There are 4 ways to turn a row about zero (a turn may also mirror it). The second row of each pair is the first, turned, with some noise. The first 40 pairs use one turn. New pairs use 3 turns, one after the other, and a turn may come again.
In the rows, 128 means zero.
Known pairs, each followed by its turns in order:
[128 129 152 162  99 141 116 141  78]
[125  96 161  92 149  97 133 136 139]	k281

[100 131 100 148 143 101 107 150 126]
[ 79 143 148 124 124 151 134 130 112]	k307

[164 148 110 103  83 149 123 133 147]
[153  75 102 149 119 129 107 123 119]	k281

[112 154 164 161 165 114 166 161 111]
[ 90 152 155 153 139  84 123 130 173]	k307

[142 178 122 144  86  82  76 133 147]
[134 165 145 177 133 178  99 156  88]	k307

[125 126  81 113 125 172 162 156 102]
[155 110 100  84  83 140 128 137 151]	k281

[177 136 143 122 124 116 156 155 151]
[ 91 174 120 137 147 106 100 121 131]	k752

[158  93  99  90  98 176 118  87 175]
[184  70  81  99 114 166 112 120 112]	k307

[151 139 173 110 126 170 143 170  97]
[171  98 154 109 124 120 127 192 121]	k281

[ 86 102 155  93 151 153 132 113 120]
[174 111 159 163 152 144 136 148 135]	k752

[ 97 105 121 109  96 171  85 120 100]
[110  94 136 117  79  80 155 119 108]	k281

[ 79 162 165 146 111 148 132 166  96]
[ 93 159 123 166 126  71 110  96 110]	k307

[116  77 157  87 173 121 155 112 176]
[159 151 186 165 182 128 126  98 157]	k752

[121 130 165  97  96 121  94 167 154]
[135 181  93 128 105 133  84 129 111]	k307

[ 82 136 177 158 110  81  88 161 143]
[123 181 172 162 160 154 109 179 105]	k663

[134 115 149 164  90 167 161 167 107]
[122 110 128 125 148  59  82 130 113]	k307

[106 178 105 158 115  82 139  81 100]
[134  93  87  87 131 143 129  93  66]	k752

[ 94  77 177  87 175 158 131  82  84]
[133 119  79 176 129 190 200 114 161]	k663

[134 164  80 171  82 104 161  80 143]
[113  77 155  82 170 107  77 128 161]	k663

[130 168 146 138  95 123 110 139 169]
[109 165 130 107 129 124  79 154 122]	k663

[121 158 146  95 116 121 130  80 132]
[101 133 109 131 135 156  94 109 167]	k663

[159 169 153 165 172 120 114 151 113]
[113 144 110 138 116  63 156 129  86]	k752

[156 151 103 110 173 122  93  79  89]
[ 73 108 136 170 111 146 149 143 180]	k281

[140 177 120 167 138 165 178  99 119]
[175 127 110 130 151 120 146 129 203]	k281

[ 83 111 107 120 140 100 112 135 177]
[100 141 140 103  90 179 113 106 136]	k307

[ 96 166 152 160 176 127 171 164  77]
[101 107 198 127  87 173 171 139 113]	k663

[ 90 119 159 118 159 134 177 147  82]
[154 160 164  78 118 150 171 157 133]	k281

[102  91  87 168 105 130 172  99 120]
[124  72 189 100 125 115 127 102 107]	k307

[109 115  81 174 163 118 119  88 172]
[ 92 186  90 147 123 110 117  84 166]	k281

[ 91 159  89 137 112  89 119  83 102]
[150  76 102  87 119 151 125  95  93]	k752

[ 91 175 119 119 160 146 115 127 150]
[ 90 114 126 153  88 133 106 159 135]	k663

[166  82 146 116  98  89 143 134  97]
[173 149 141 119 170 130 145  72 117]	k663

[131 110 141  89  88 162 146  84 143]
[109 115 132 164 154 191 117 130 148]	k752

[106 160 123 160 130 161  84 136 139]
[134 126 125 139  61 132 158 130 111]	k752

[156 173 106 127  96 103 152  99 108]
[ 99 112  70 114 144 139 108 109 101]	k752

[157 118 144  97 165  95 145 144  90]
[156 141 154 148  99 142 154  77 132]	k663

[154 102 173 121  98 168 145 104 147]
[142 151  74  81 146 154 136 127 136]	k663

[156 161 122 164 140  84 155 174 131]
[128 136 109 100 192 164  92 149 141]	k281

[157  96  97 150 155 168 167 151 135]
[100  67 119  93 143 109 120 154 150]	k307

[ 94  84 148 145 177 118 179 152 101]
[186 159 152 107 180 108 156 158 121]	k752

New pairs. What belongs after each?
[123 173 158 142 112  80 123 160 131]
[132 168 148  82 153 163 112 153 128]	k663 k281 k281

[124 121 106  84  94 162 177 148  80]
[167 106 114 103 148 177 133  67 152]	k663 k307 k663

[ 81 175 121 117 111 118 130  78 152]
[109 133  99  61 160 133  97 149 132]	k663 k663 k281

[149  85 130 113 103  93 146 103 160]
[ 91  83  95 104 120 118 124 143 157]	k663 k307 k307

[166 160 133 165 109 107 122 173  78]
[120 130 167 138 169 140 182 159 175]	k752 k663 k663

[138 176  81 174 105 123 170 113 176]
[109  99 123 119 160  83  83 198 133]	k281 k281 k663

[ 95 133  92 144  85 166  87 160  97]
[173  99  96 146 125  90 150  78  93]	k281 k281 k307

[164 112 134 140 160 179 143 136 130]
[124 156 127 116 145 138  80  85 121]	k752 k307 k307

[ 90 110 147  78 158  96 171 103  78]
[ 72  87  54 145 121 128 132 102 104]	k281 k663 k663

[178 179 126 131 125  94 103 147 175]
[108 130  64 131  80 110 162 147 102]	k663 k307 k752

[148  84 147 121  97  86 146 177 136]
[106  98 113 134 181 105 185 119 149]	k307 k663 k281

[158 133 106 150 156 150 146 110  93]
[136 143 127 173 152 160 128 167 138]	k307 k752 k281

[ 99 108 104 132 100  93 172 140  84]
[ 93 155 113 146 168 113  76  97 113]	k752 k752 k281

[136 109 139 126 152 130  98 113  87]
[ 97 122  93 146 148 103 143 126 123]	k281 k663 k307

[168 179 119 143 131 111 123 102  83]
[120 133 161  97 178 113 182 122 130]	k752 k663 k752

[121  84 167 146 173 135 169  95 137]
[187 120 133 129 115 152  74 172 125]	k752 k307 k663

[156 174 168 130 140 169  93 170  88]
[147 195 147  89 157 104  81 119 130]	k307 k663 k307

[110 160 102 163 164  79 136  92 135]
[171 107  91 102  80 127 126 169 117]	k307 k663 k281

[117 143 144  95 130  79 146 159 137]
[128 114 172  79 158 134 118 134 124]	k752 k752 k752

[100 149 178 129 100  92 106 123 159]
[119 104 172 116 124  92 132 100  82]	k307 k752 k307

[160 157 172 140 145  99 169 146 152]
[141  81 121 132  90 172 120 155  97]	k752 k281 k663

[131 162  85  98 113  91 174  92 131]
[134 179  98 105  99  95 143  78 140]	k663 k663 k752

[159  98 177 112 144 103  86 159 126]
[106 131  93 179 178 101 108 130 153]	k752 k663 k307

[132 123  99  96 126  96 131 118 119]
[121 134 150 147 138 128 114  99  99]	k752 k281 k307

[178 100 149  85 134  89  86 146 162]
[145 147 112  50  81 135 133 137 163]	k307 k307 k752

[133 134 177 106  91 121  96 148  89]
[152 157 127  75 172 110 119 154 141]	k307 k307 k281

[175 173 177 172 168 116  88  97 149]
[154 163 182 186 164 120 189 147 137]	k752 k663 k752

[145 169 124 102 116  87 128 175  94]
[105 121 108 172 110  64 150 127 113]	k752 k307 k307

[108 167 120 144 161 167 121 133  89]
[136 123 180 159 160 161 133 137 100]	k307 k307 k752

[137 137 102 108  81 159  85 130  79]
[149 141 173 181 129 163  97 129 162]	k307 k281 k752

[106 173 104 122  92 141  93 121 133]
[154 109 143 111 176  97 157 136 117]	k307 k307 k752

[157 132 131 131 108 132  79 111 126]
[116 152 128 107 105 122 117 163 155]	k752 k663 k281

[158  91  94 104 106  85  95  79 153]
[156 109 162 141 159 180  81 120 168]	k281 k281 k663

[104 111  91 166 102 108 159 146 164]
[125 165 112 100 154  81  83 113 135]	k307 k752 k307

[122 139 150 144 152  89 157 128 172]
[157 113 142 124 104 116  97 163  87]	k281 k281 k663

[161 131 141 124  91 169  93 114 163]
[ 88  86 128 164 117 120 107  85 126]	k663 k752 k281

[150 175 144 128 157 157  94 178 106]
[ 79 146 113 146 123  88 181 113 107]	k663 k752 k663

[177 118 109 151  90 150 170 131  98]
[112 166  94 159  73 119 142 151 153]	k307 k307 k307

[ 80 152  87 105  84 167 166 168 170]
[ 91 147 171 174 119 172 129  53 135]	k281 k663 k281

[160 160 134  87 133 151  79  92 119]
[101 126 132 181 141 155 183 105 118]	k752 k281 k281

[159 100 149 161 174  81 159 143 178]
[180 187 137  66 116  99 129 118 129]	k281 k281 k752

